There are 4 nested groupings, the coarsest first. Each group lies inside one group of the grouping before and may be the whole of it. The rows also spread widely along 14 directions, which tell nothing about the answers.
Some rows, each with its group in each grouping after it:
-11 -30 -17   1  35   0 -15   2   5  24 -16  23 -16  10 -47  18   2 -35 -14 -19   4  44  22  49 -26  44 -25  -7   2  16 -56  -7 -15 -56 -27   4  26 -42 -56  19  13 -> J_10 gov das novov
 10  16 -13 -79  -5  38  43   0   7 -21  25  38 -30  -7 -40 -18 -10 -25   2 -32 -22 -49  -6  -8  -1  42  16 -16 -28  26  -2  11  -4  25  14  -4   7  45 -27  17   1 -> J_423 Meziz Kisu nep
-21 -16 -41   0 -38  10 -20 -25 -13  32 -33   0  13  47  38  26 -42 -55 -20  -7 -10  14 -21  13  -3 -11 -34  -1   8  -8 -29  31 -14   6  -3  66  25  -9 -12 -29   9 -> J_10 gis fefe rigo
-32 -21 -56 -26 -58  47 -38  13  -2  21 -18  12  38  10   3   7 -22 -78 -45 -32  -4  11   7 -79  31 -44 -22  28 -15  -4 -22  52 -21  11 -51   7  38 -27  21  -2  -6 -> J_10 Baf zezu goga
 48 -55 -22  -3  -7  50  17  -4 -19  -1 -27  19  44 -22  10 -35  10 -39   1  -4  -7  -4   8 -29  40 -18   3  34  30 -18 -38 -11 -39 -19   3  41  16 -14 -10  42 -17 -> J_10 gis Nas resu
 27 -12   6 -25 -25  11  13 -12   7 -20   1  15  -1   3 -44   3 -13 -18 -11  17   4 -26   7  -7 -13   3   2   6   5  31  14 -13   7 -14 -18   3   6  52  -3  -1  16 -> J_10 Baf Meb fures
-31  10  -1  -1 -50 -44 -23  54  11  -7  12  33   4  14   5 -24  -8  11   4   1 -11  32  56 -16   7 -16 -18  28  12  22  20  17 -12  25 -26  -5  35   5  25  11 -33 -> J_10 gov Sif mis
  5  52  -9 -35  39  12  16  41  35 -14   4  39 -29  -6  -8 -40  30   9  10 -40 -17 -21  41  31  15  47   9 -30 -22  12 -20  10  17  19  19 -46  10 -16 -38  22  -3 -> J_423 Meziz fup piri
-46   1 -52  -3   5 -19  12 -33   1  -9  41  -4 -27  14 -22  59 -35 -15 -44 -21   8  15  42   4 -76  35   5 -69  -4  35  13  50  45  20 -29  14  25  16  -7  -7  27 -> J_10 Baf Redaf Rel
 49  18 -14  10  -1  -6  25  32  36 -56 -26  11  30  48  39  31 -14  10  13   2  26 -63  16 -50  46 -56 -15  37  17  31  26   3 -35   3  25   0  -7  35  35 -13  11 -> J_637 Feli Zive Pud
  79    7   11   11 -101   11   28  -44    2  -47    6  -14    5   48  -21   37  -16    4    2   37  -13  -21   14   50  -36  -19   17   36    3   45   27    5   -8  -11  -21   70   29   56   46   24  -27 -> J_10 gov das Futut
 -3 -10 -52  21 -36  44 -34 -54   0 -43 -17 -66   8  -4  28  80  19  29   0  -8  26 -44 -32 -68  23 -71 -18  48 -55  37   9  36  15   1 -13  64  29  29  25 -38  12 -> J_637 Feli Teb rak
-28 -27 -38  28  -3 -21 -38   1   9 -10 -30   4  10   8  34 -15 -33 -20   9  17  20 -16  10  43  26  -6 -49 -15  -2  21 -24  16 -22  33   4   7  11   8   6 -63 -14 -> J_10 Baf Meb rov
 12   4 -10  18 -38  18 -16 -33  -1 -21   3 -17 -27  27  -3  63  13  33  33 -28 -24  30 -13  96 -18  -8 -11  66 -38  44 -42  19 -31 -44 -14  86  44 -42  21  35 -46 -> J_10 gis Nas laz
-32  22 -24 -25   9  28  -5  25  29  21  -5  27  15  -3  30  -7  -8 -14 -40 -31 -15   8  20 -94  11  -4  -4  15  11   6  -8  15  25 -16 -10 -14   5 -28  -2  19  30 -> J_423 Meziz nize beb
 12  21 -21 -16   2   4  26  12  19 -19  15  13 -10  -4 -12 -15  26   2 -17  -2  -7 -13  59 -17 -12  26  10 -20  -6  17   7  11  23  18  -1 -14  29  20 -22  24  -3 -> J_423 Pir Fifav gofa
 52 -50 -32  24  21 -30  22   0  17 -19 -45  21  48  70 -13  31 -55 -77 -10  30  46 -48  16  10   2 -11 -38 -58  47  10  -8   3 -47   6   3 -12 -13  52 -20 -44  37 -> J_637 gose Sus zani
 34 -42   4   5   3  48  13 -42  -7 -31  21 -10  15 -43 -12  27  16  46  25 -15 -14   3 -15 -16 -14 -15  34  48  -1  32 -16 -16  -3 -51 -13  69   1  -8  27  68  -7 -> J_637 Domit lim Doki
 -2 -47  18  15 -49  -6 -13 -33 -16 -31  52  -4  17 -45 -40  14  -7  45   9   9 -10  30  12 -38 -38 -30  33  22  12  44  39   0  18 -11 -57  44   8  41  50  46 -15 -> J_10 gov lafib fudun
-25 -15  11 -15  16   5  -6 -16   0  16  19  34 -17 -39 -25 -55 -21   1  -3  -6 -29  25  15  74 -39  71  16 -55   9   5 -21  -7  42   0 -19  -1  -8 -15 -20  17   4 -> J_10 gis zug Boto
  4  -2 -45  -3  37  13  14  -2  36 -50  -8   8  12  54  14 106 -56 -13   5 -51  34 -55 -37 -34  20 -43 -22  16 -17  53  -4  36 -50 -18   6  14 -19   4  33 -25  35 -> J_637 Feli Zive miri
-36 -22 -14  -8  -2 -14 -41  36  -3  13   5  24  14 -16  -9 -32  12  -2  17 -21 -12  33  33  -5   9  -2  -4 -15   0  -5 -13  19  -2  24 -31  -8  24 -16  -9  15 -18 -> J_637 Domit kipep kere
 37 -70   9  39   4  14  -9 -70 -24  -5 -11 -23  10 -56 -32 -40  19  11   3  58   6   6  12  53 -32  29   8 -32  21   6 -19 -41  41 -26 -22  41   4  32 -33   1   6 -> J_10 gis zug reso
 -4   8 -15  -1  12  21   0 -11   7  12 -11  -4   3  -9  26  -1  18  14 -19 -10  -8   4  20 -31 -13  12   7  -9  10  -4  -9  -1  44 -19   0  22  12 -13 -27  15  31 -> J_637 Feli kep Bez
 20 -11 -23  24 -13 -10  28 -13   2 -60  61 -15  -2 -20 -60  65  33  46 -21 -11  19  20  82 -56 -57 -17  38   8  -1  57  43  26  30 -14 -52  11  43  26  27  66  -9 -> J_10 gov lafib gef
 -2   1 -11   1 -51   2 -23   7  17  -2  -7  12  28  10  17 -25 -19 -18 -13  15 -10 -11  21 -32  10 -23  -9  -5   5  13  12  21   8  30 -25  -4  11  27  24 -15  -6 -> J_423 Meziz nize ledu
  1  53 -40 -52  15  32  60  32  47 -17 -49  40 -20  70  79  18 -52 -28 -20 -18   3 -74  -4 -30  38  27 -51  52   1  29 -27  -5 -38 -18  78  20   0  -6  -6 -27  24 -> J_637 Feli Teb leb
  0 -88 -12  39   9  32 -42  -7  14   0 -29  15  65 -41   7 -29 -29 -22  -3  18  19   6   2 -29  27 -21 -23  16  19  15 -49 -15 -29 -44 -50  -4 -15 -36  31   1  -4 -> J_637 Feli kep korek
 -43  -22  -43  -40  -33   27   -6    8   -9   11   15    8    1  -34  -21  -21   24  -27  -37   -2   -9   14   48 -101    1    5  -15   25  -20   13   -9   16    8   10  -31    6   56   16  -25   19  -14 -> J_423 Pir Fifav mese
  9 -21 -39   3   0  43   7 -20   8 -10   0  -3  31 -16  -4  26  -8 -27 -47 -15  12  -6  20 -76  -6 -22  13   1  11  13   0  19  21 -19 -32   9   9  -7  15  22  29 -> J_10 Baf zezu Demus
-108   16  -55  -18   11  -25  -22   -1    8   20  -14    4  -47   13   57   19  -41    3  -26   -6    8    7    2  -26   -8   34  -72   14  -13   33  -16   15   17   12   30   38   28   -1  -32  -66   24 -> J_10 gov Sif mis
 -3 -60 -31 -10  11 -10   5  14 -16  48 -26  30  38  38 -18  18 -17 -83 -34  -6   9  34  29 -59 -16   1 -22 -29  50 -23 -29   2 -29 -30 -27  14  25  -2 -59  15  40 -> J_637 Feli kep Bez
-43 -16   5   5  42 -25 -69  33  41  26 -70  20 -13  46 -14  32 -21 -21   8   5  35   4 -29  19  26  -1 -93  35 -18  39 -53 -33 -35 -75 -17 -30  -3 -23 -47 -70  46 -> J_637 Feli kep korek
 12  -8  -2  19  -5  -6 -16 -11  18 -10 -23 -16  18   7   2  19   8  18 -14  32  20 -12  18 -47 -11 -23 -13   8  15  22  18 -16  36 -25 -17   8   5  32  -2 -16  38 -> J_637 Domit lim Doki
-17 -29 -12  16 -42   0  18 -71  -7 -10  -9 -22 -11   5  43  25 -52  19 -24  65   1 -11  -4  -4 -46  19 -34  46  25  57  -2 -34  17 -38  17  97  12  47  21 -27  10 -> J_10 Baf Meb rov
 43 -25  -7 -39 -38  69 -17 -42  -5  13 -31   6  14  14 -50   6 -19 -78 -12 -15 -11 -29 -58  34  11  -9   3  -8 -23  -3 -29   8 -11 -18 -33  23   0  13 -19  -8  22 -> J_10 Baf zezu Demus
-35 -57  -7  36  14  -8 -61   7  -9  20 -19   7  45 -42  33 -29  -5   9  10  -4   3  39  -8 -53  35 -45 -15  16  33  -8 -11  -8  -3 -10 -21  21  -8 -18   4  -4  12 -> J_10 gov das Futut
  0 -47   1  20  33   0 -10   8  16  -7  -5  32  29 -36   3 -49 -20   3   8   9   5   0  27  17   1  25  -1 -34  26  10 -26 -16   0 -11 -18 -19 -20 -15   3   9   1 -> J_637 Feli kep korek
  4 -39  -8 -11 -19  15 -40  22   3 -27 -11   1   2 -13 -64  29  35  -9  15  -8  26  -2   3 -52  39 -54 -33  85 -35  46 -14  -8 -45 -41 -44  -7  38  15  -2   3 -15 -> J_10 Baf Redaf Rel
 16  -3  21  30  -4 -68 -15  -1 -20 -42  68 -11  16  10 -22  62  22  71  61 -49 -15  27   6   1 -30 -70  70 -54  16  10  80  46  18  53 -30  35  -4  56  26  44   7 -> J_637 Feli Zive Pud
 13   6 -19  16  24 -20  26   8  16 -22 -17   6   5  10  21  -1   0   9 -22  24  24 -22  46 -40  -1   2 -15  -9  36  17  21 -12  28  -1  21  -2   7  35 -18 -17  34 -> J_10 gis zug Boto
-32  -3 -27  28  -8 -37 -84   9   2  23 -38 -16   6  53  11  36   3 -15  29 -22   5  26 -14  66  12 -34 -39 -35 -23  -7 -22  42 -11  28 -26  17  25 -14 -26 -53   7 -> J_637 Domit kipep kere
 73 -15   3  59 -26 -35  13 -28 -14  10 -23 -29  27  87   5  92  28  -1   2   9  -5  48  29  30 -52 -39  15  -1  48  -5   3   1 -11 -52 -17  86  39   7 -25  47  23 -> J_637 Feli Teb leb
 -6 -53 -36  -2  30  -6  16   7   0   5  -8  28  17  10 -12   7 -22 -45 -14  -6  15   4  34 -17 -13  24 -18 -32  24   7 -28   4 -27 -11  -9   4  13   0 -31   8  14 -> J_637 Feli Teb leb
-32 -28 -24 -12 -17  24 -14 -32 -14  28  18  -4  11 -18   4  17  -1 -11 -21 -20 -27  38  -6 -50 -26  -4  10   3   0   4 -13  17  15 -14 -28  53  22  -6 -11  32  12 -> J_423 Pir Fifav gofa
 -8  34 -27  35   0 -16 -32  20  17   2  -4 -12  12  33  30  41  30  21  -5 -42  -4  34  46   5  -9 -27  10 -26  -5  -5   1  51  28   9 -27   5  31 -44   0  18   9 -> J_637 Feli kep korek
 -8  -2 -15 -18 -22   0   8 -27   7 -28  58   2 -12 -17 -62  25  -3   5 -18 -12 -10  -1  30 -11 -58  18  33 -52 -25  40  33  36  41  27 -50  -5  18  47   6  24   4 -> J_423 Pir Fifav gofa

New rows, each followed by its group in each grouping:
-23 -18 -36 -79 -40  63  30 -34 -11   6  15  23  -5 -40 -16 -53 -34 -46 -42   8 -20 -43   7 -51 -22  56   8 -30 -12   3  -3  12  41  34  -6  19  12  43 -13  -2   9 -> J_637 Domit lim Doki
-10 -24 -18  25  24   7 -27 -27   9  -9   7 -13   7 -36 -19   1  15  19 -10  -2  13   2  27   5 -28  15  11 -57  -9  12  -5  13  54  -1 -39 -11   4  -1 -17  -4  24 -> J_637 Feli kep Bez
-28   4 -21  -6 -26 -31 -26   9 -14   9  -1  -7   4  32  21  30   7   3   8 -20  -3  11   5 -42   2 -37  -9 -12   2  -4  25  32   8  32  -4  35  27  32 -20 -17  18 -> J_637 Feli kep korek
  3  40 -12  27  28  33 -12 -24  20 -12 -24 -31 -31 -14  57  29  44  76  11 -23 -10  10  -9  30   9   3  -7  62 -21  23 -32 -13  33 -52  32  65  18 -55 -13  19   9 -> J_10 gov Sif mis
 39  27  -8   2 -36  17 -10 -18  16 -26  -1  -5  -1  24 -26  18  -1  -8  -1 -16  -4 -20   5  58 -10  -8  20 -35 -23  14  14  36  23  24 -29   3  11  15  11  -2   1 -> J_10 gov lafib fudun
 19 -19   3  -7 -22 -16 -22   2 -18  12 -15  10  -4  63 -27  67   2 -28  41 -40 -16  34 -38  58   8 -40 -15  41  -3  13 -27  10 -71 -32  -9  67  31  -3 -23  20  -7 -> J_10 Baf Meb rov
-34 -32  23 -18 -19  -9 -51  -1  -5  66 -58  23  15  18  31 -46 -34 -30   7  32 -21  21 -45   7  12   6 -47  14  31 -17 -30 -43  -2 -29   3  39 -12   9 -37 -40  34 -> J_637 Domit lim Doki
 32 -47 -16  16  40   3  29  -8   6 -53   9  15   3 -35 -31  -6   3  14  15  10  25 -26  34  11   1  16  -3   1  10  40 -12 -18 -17 -15   3   2   3  21  -5  17 -11 -> J_10 gis Nas resu
 -2 -11 -68  35  33   5 -25 -31  32 -37 -23 -12 -15  32 -29  60 -34 -40 -12 -18  47 -34   9 105 -13  26 -41 -72 -49  43 -42  54 -10  17 -26 -20  13 -16 -11 -65   7 -> J_10 gov lafib fudun
-14 -20 -10  13   3  29  12 -61   3 -64  58 -12 -19 -73   2  12 -22  79  19 -12  -7 -18  -7  18 -32  17  34   5 -22  64  14   9  33   5  -7  53 -13  14  59  26 -20 -> J_10 gov lafib fudun
-53 -51 -51 -37  10 -12   1 -12 -31   5  24  24  -5  -7 -19  15 -42 -52  -1 -34   3  -1 -10 -23  -7   9 -13 -43   3   9  -5  35 -25  46   1  30  15  38 -30 -20  10 -> J_10 Baf Meb rov
-20  -5 -14  25  59  16 -41  11  44  -7 -43  -3  35   2  38  45 -19  20  -5 -25  32 -21 -38 -79  43 -54 -34  33   6  25 -11  -7   8 -48  -2 -15 -37 -25  15 -31  63 -> J_637 gose Sus zani
 -13  -29  -36   -3   15   19    1    7    5  -12   -7    6   27  -10   31   23   -5   -5   -3  -23    9  -11   -5 -108   35  -44  -16   43    9   22   -9    7  -30  -11    8   26    8    8    4    7   13 -> J_423 Meziz Kisu nep
-56 -17 -46  19  46 -22 -38 -11  13  10 -10   1  -1   8  33  19 -31 -14   4 -23   9   2 -16  22   4   5 -33 -57 -12  12 -24  33  -2  31   5   8  -5  -5 -24 -52  24 -> J_423 Pir Fifav gofa
 18  -2  15  52   1 -44 -60  -9  13  -5 -30 -22  13  53   3  56   6  21  38  -1  11  10 -22  67  -1 -49 -15 -21  -3  14   6   9   0 -10 -25  21  -3  11  -6 -35  25 -> J_637 Feli Zive Pud
 -2 -13  -9  23  22 -15 -26 -10  16   6  -9  -1  10  33 -20  57 -11  -8  -6 -22  12  19   2  18 -31  -7  -4 -39   3  16  -8  17  11 -29 -37   3   0 -11 -18  -3  42 -> J_637 Feli kep korek
-45 -31  -2  -5 -26 -15 -36 -13  -1  30  19  26  17  -3 -19 -13 -44 -30 -12  -4 -24  38   4   0 -38  13  -2 -48  11  15  -7  19  14  10 -54   3  -1   8   5   1   8 -> J_423 Meziz fup piri
-34  -1  13  18   3  -7 -58 -36  -3   7 -28 -32 -16 -27  53 -17  14  63  34  20  -6 -13 -46  17  14 -10 -23   3 -13   9   2 -23  49   3  21  50 -10  28 -24 -57  28 -> J_637 Feli kep Bez
  2  -5 -14  -9   7  21   6  10  21   8 -23  26  23  -3  33 -35 -21 -12 -15   5  -6 -12  20 -19   8  16  -7  -5  25  -1 -18  -7  12  -8   6   3  -6 -15   3   7  15 -> J_637 Domit lim Doki
-52 -75 -39  62  34 -37 -63  13   7 -14  -5  -2  34 -25   9  19  -8  12  19  -4  36  28  31 -20  14 -33 -39 -11   0  27 -25  21 -26   0 -43  -7  13 -22  14 -24 -11 -> J_637 Feli Teb rak
 52  18 -34  12  -1  31  24 -20  11  -7 -16   1  12  33  11  20  -4 -29 -20 -29  -8  -6  22  52 -14  11  25 -44  10 -11 -17  34  11   7  -1  25  13 -25 -10  25  10 -> J_10 gov lafib gef
  1   4   3  20  15 -20 -32  -4  13  17 -30  -4  16  18  -2  14  -2  -6 -24  10  17   5  -2 -30  -7 -25 -10 -33  26  -4  23  -4  53 -10 -19 -11  -9  25 -31 -34  66 -> J_10 gis fefe rigo
 -4 -44 -44   9  -1   7 -10   4  -5 -11 -21  -2  22  -6  13  -6   7 -15   2  14  17  -6  34 -27  17  -8 -29  13   6   9 -27   5 -24   5  -4  26  33   4 -11  -6 -16 -> J_637 Domit kipep kere
-38 -39   2  -4  11 -27 -13  33  24   0 -10  43  11  14  -4   5 -46  -9   0   9  12  10  16 -35  -1   4 -45  30  20  43 -14 -22 -36 -40 -20 -10  -3   2  10  -7  10 -> J_637 Feli Teb leb
-12   9 -28  56  27 -24 -41  -9  35 -20   5 -22   6   9 -21  50  10  23 -23 -12  30  15  54  26 -46   1   3 -76 -17  27   8  42  62   1 -60 -40  11 -19   1 -16  33 -> J_637 Feli kep korek
 -44    1  -53   34   75  -17   -2  -11   15  -25   16  -30    3  -37   49   43   24   56  -18  -21   28   -6   29 -109    0  -27    1  -24    5   23   27   20   51   17   19   10    3   17  -17  -13   50 -> J_423 Pir Fifav mese
 17 -80  10   3  -7  -6 -24  -3 -13  -6  -7  23  32 -19 -64 -14 -13 -34  13  18  16   6  -6 -14   9 -24 -14   3  19  17  -5 -21 -30 -20 -46  -3  -1  38 -11   0   4 -> J_10 gis Nas resu
-18 -36  14 -30 -46  -7 -21 -12 -10  25 -21  20  -9  34 -41  19 -34 -39 -10  27  -3  18 -27  -8 -18  -1 -47  51   7  33 -14 -29 -23 -51 -27  41  21  35 -25 -18  16 -> J_10 gis fefe rigo
 -6  -2 -25 -12  -6  16 -17  35  16 -32  23  13  19  -6 -29  46  11   0  -5 -56  11   4  17 -88  25 -65  11  42 -17  31  18  38 -16  -7 -44 -19  19  -9  36  33   2 -> J_10 Baf Redaf Rel
 20   6  20 -20 -27  27 -21   5  49 -24  -3  45  16  25 -17 -11 -68 -24  27 -19 -23 -36 -48  78  20  -2  -3  -4 -27  43 -18  14 -40   3 -29 -21 -38  -2  57  -9 -14 -> J_423 Pir Fifav gofa
-20 -20 -25  12  55   4   0   8  29 -28   6  16  11 -10  16  38 -24  28  11 -32  16  -6   4 -28   4  -9 -10  15   4  41 -17   6 -14 -27   1   9 -13 -26  24  13  17 -> J_637 Domit lim Doki
-37  -3 -34   7 -21  -4  27 -24  22  16   0  25  16  39  75   9 -94 -27 -42  12 -22   8  19  -6 -45  36 -21 -19  41  30 -19  17   2  -1   8  48  -6  -9  36  -7  10 -> J_423 Meziz Kisu nep
-33 -28 -25 -20   9  28  -5  -4   6  33 -23  35   8 -11  33 -45 -35 -41 -12  -3 -21   6  -1  -1   9  41 -30  -2  11   5 -60  -8 -18 -13   9  21   3 -28 -22  -2  -2 -> J_423 Meziz fup piri
 59 -59  36 -42  30 -17  52  -8 -28  19   3  51  16  41 -57  20 -30 -50  26 -13 -17   2 -35  11 -28  12  25 -32  65 -10   0 -42 -50 -42   9  46 -25  55 -61  49  49 -> J_637 Feli Zive Pud
-26 -46 -44  16  14  28  24 -34   0 -23  50  18  41 -49  54  -1 -56  12  -6 -34 -22   5   8 -50 -17  -2  36 -25  29  22  -8  38  -2  24  -4  50 -20 -19  63  46 -13 -> J_423 Meziz nize beb
-38 -29  28 -19 -17   5 -52 -14  -1  59 -19  14 -12  13 -28  15  -3 -14   4  -3 -34  63 -43  16 -20   9 -35  51  -9  20 -47 -34 -16 -80 -38  45  16 -22 -38  14  16 -> J_423 Pir Fifav gofa
 14 -16 -14  32  18  -2  -6   5  -3   2   4  -3  34 -27  18 -10  29  14 -17 -11  -1  31  49 -51  -5 -27  32 -19  42 -15  12   7  37  -5 -19   7   9 -14  -2  40  20 -> J_10 Baf Redaf Rel
 43 -28 -16  13  68  20   4  14  33  -2  -7  47  54  -3 -17 -23 -30 -55  -4 -43   3 -16   6  19  14   4  31 -98  33 -16 -24  24 -10  12 -22 -57 -45 -26  -9  21  35 -> J_423 Meziz nize beb
  7  -2 -42  10  13  28 -15 -24  22 -57  -5 -28 -17 -19 -26  35  26  25   8  -5  33 -51  15  17   9   2 -22   4 -59  49 -17  23  14   5 -10  -5  24  14  -2 -26  -9 -> J_637 gose Sus zani
 20 -20  -1 -12 -15  25   3  -8 -17  10 -27  15  14 -16  42 -54   2  -9  21   6 -25 -11 -14  18  37  -2   0  23  25 -16 -24 -21 -16   6  35  54   5   7 -15   7 -11 -> J_10 Baf Meb rov
-18  23 -61 -21  -6  16  24  -6  -5 -11  16   1  -3  30  27  63 -12 -15 -23 -61  -6  -2   8 -54  -5 -24   6  -1  -4   6  11  61   4  24   9  47  30  -4   1  16  17 -> J_10 gis Nas laz
 -9 -30 -17   6 -14 -16  -5  13  13  -2  -5  21  32  19  -6   9 -33 -28 -25  12  17   1  36 -53 -14 -11 -17 -17  26  18   9  10  -3  -5 -35 -11   7  19   9  -7  20 -> J_637 Feli kep korek
 13  44   1   0   2 -29   9  63  47  20 -53  59  24  60  64 -60 -49 -38 -21  11  -7 -12  39  24  28  17 -28 -29  58 -17  -2  -6  -2  19  28 -35 -17 -15  -5 -25  24 -> J_10 gov Sif mis
-31 -10 -24 -11  39 -12  -8 -14  13  -6   5  11 -28 -11 -30  -6 -13  -6 -10  -3  16 -18  23  42 -35  61 -14 -81 -18  21 -12  11  39  17 -11 -25   2  19 -47 -35  29 -> J_637 Feli kep korek
-25  -9  -9 -21 -37  22 -29 -53 -12  25 -35 -19 -29  18  -5  26 -14 -16 -14  19  -7   0 -47  16 -16  10 -45  34 -23  22 -22 -15  20 -36  -5  67  23  24 -40 -44  27 -> J_10 gis Nas resu
 -5   5 -12  -5 -15  21   9 -19   5  18  -7  -2 -10   8  10  18  17   4 -24   3 -20  28  27 -27 -30  21 -10  36   4  24 -29 -12  16 -51  -7  46  36 -16 -23  36   6 -> J_423 Meziz fup piri
  5  -1 -14  17  36  27  -1   1  32 -25  11  -3  -8 -27 -37  33  43  39 -22 -17  12  19  63 -12 -31  25   8  24 -21  44 -29  -4  31 -71 -46 -17  28 -51  -3  53   3 -> J_637 Feli Zive miri
-11   3 -10 -43 -20  22  13   8  17  -6  15  32 -16 -10 -34 -22  -3 -17 -18  -1 -16 -10  32 -22 -14  36  -8  11 -15  35 -12   1   5  -8 -19 -12  23  16 -12  20  -9 -> J_423 Meziz nize beb
 14 -28   2  20  28  -9 -15  11  17 -45  13  12  -3 -10 -22  27  17  37  55 -24   4  -3  -3  25  22 -24  -9  40 -19  54 -23  -3 -53 -23  -5  12   6  -2  10  25 -28 -> J_423 Meziz nize beb
-42  11 -29  25 -20 -17 -23 -18  10 -47  26 -27 -19 -23  42  15   4  74  19   4   5 -17  30   4 -11  -5 -10   2 -32  48  19  32  35  39   0  33  24  21  34 -25 -25 -> J_637 Feli kep Bez
 -5 -28 -18  20  25   6 -24 -10  20 -13  -7  -5   6 -16 -16  16  12   6   0   3  14   0   9 -11   3  -6 -19   6 -16  34 -21  -4  -3 -25 -22  -2  10   1 -13  -5   9 -> J_423 Pir Fifav gofa
 19 -50  -1 -22  -4  43  26 -12   5 -17  10  35  21 -13 -15   6 -38 -14   7 -15 -11  -9 -11 -14  -4  10   6  35  10  33 -33 -13 -45 -48 -16  36  -7 -12  26  49 -10 -> J_637 Feli kep korek
 16 -17 -11  14   2  -7 -14  18  18 -53  11  10   2 -14 -36  14  13  18  25 -10  20 -14  30  15  20 -24  -6  24 -19  48  -1  10 -26  -1 -23 -17  18  12  23   6 -26 -> J_10 Baf Meb fures
-14 -11 -47   4   6   5   7 -13   8 -25  -8  -2  -6   3   6  17 -19 -13 -19   5  22 -25  23 -10   0   9 -30  -4  -9  30  -9  19   5  10   2  13  21  17  -5 -31   6 -> J_10 gis zug reso
-71  15 -14  11  23  14 -64 -15  21  40   0  -6 -15 -31   9   0  13  22 -22 -30 -21  53   7   5 -29  29  -9 -24 -27  14 -38  16  66 -27 -42  -6  11 -61 -22   2  24 -> J_423 Meziz fup piri
-24 -26  15  36  37 -35 -31  -7  10  19  22  23  -5 -24 -14 -27   0  27  19  -7 -25  60  34  88 -49  49  12 -61  18  15 -31  -4  23 -12 -30   0  -2 -33 -19  31  -5 -> J_423 Meziz nize ledu
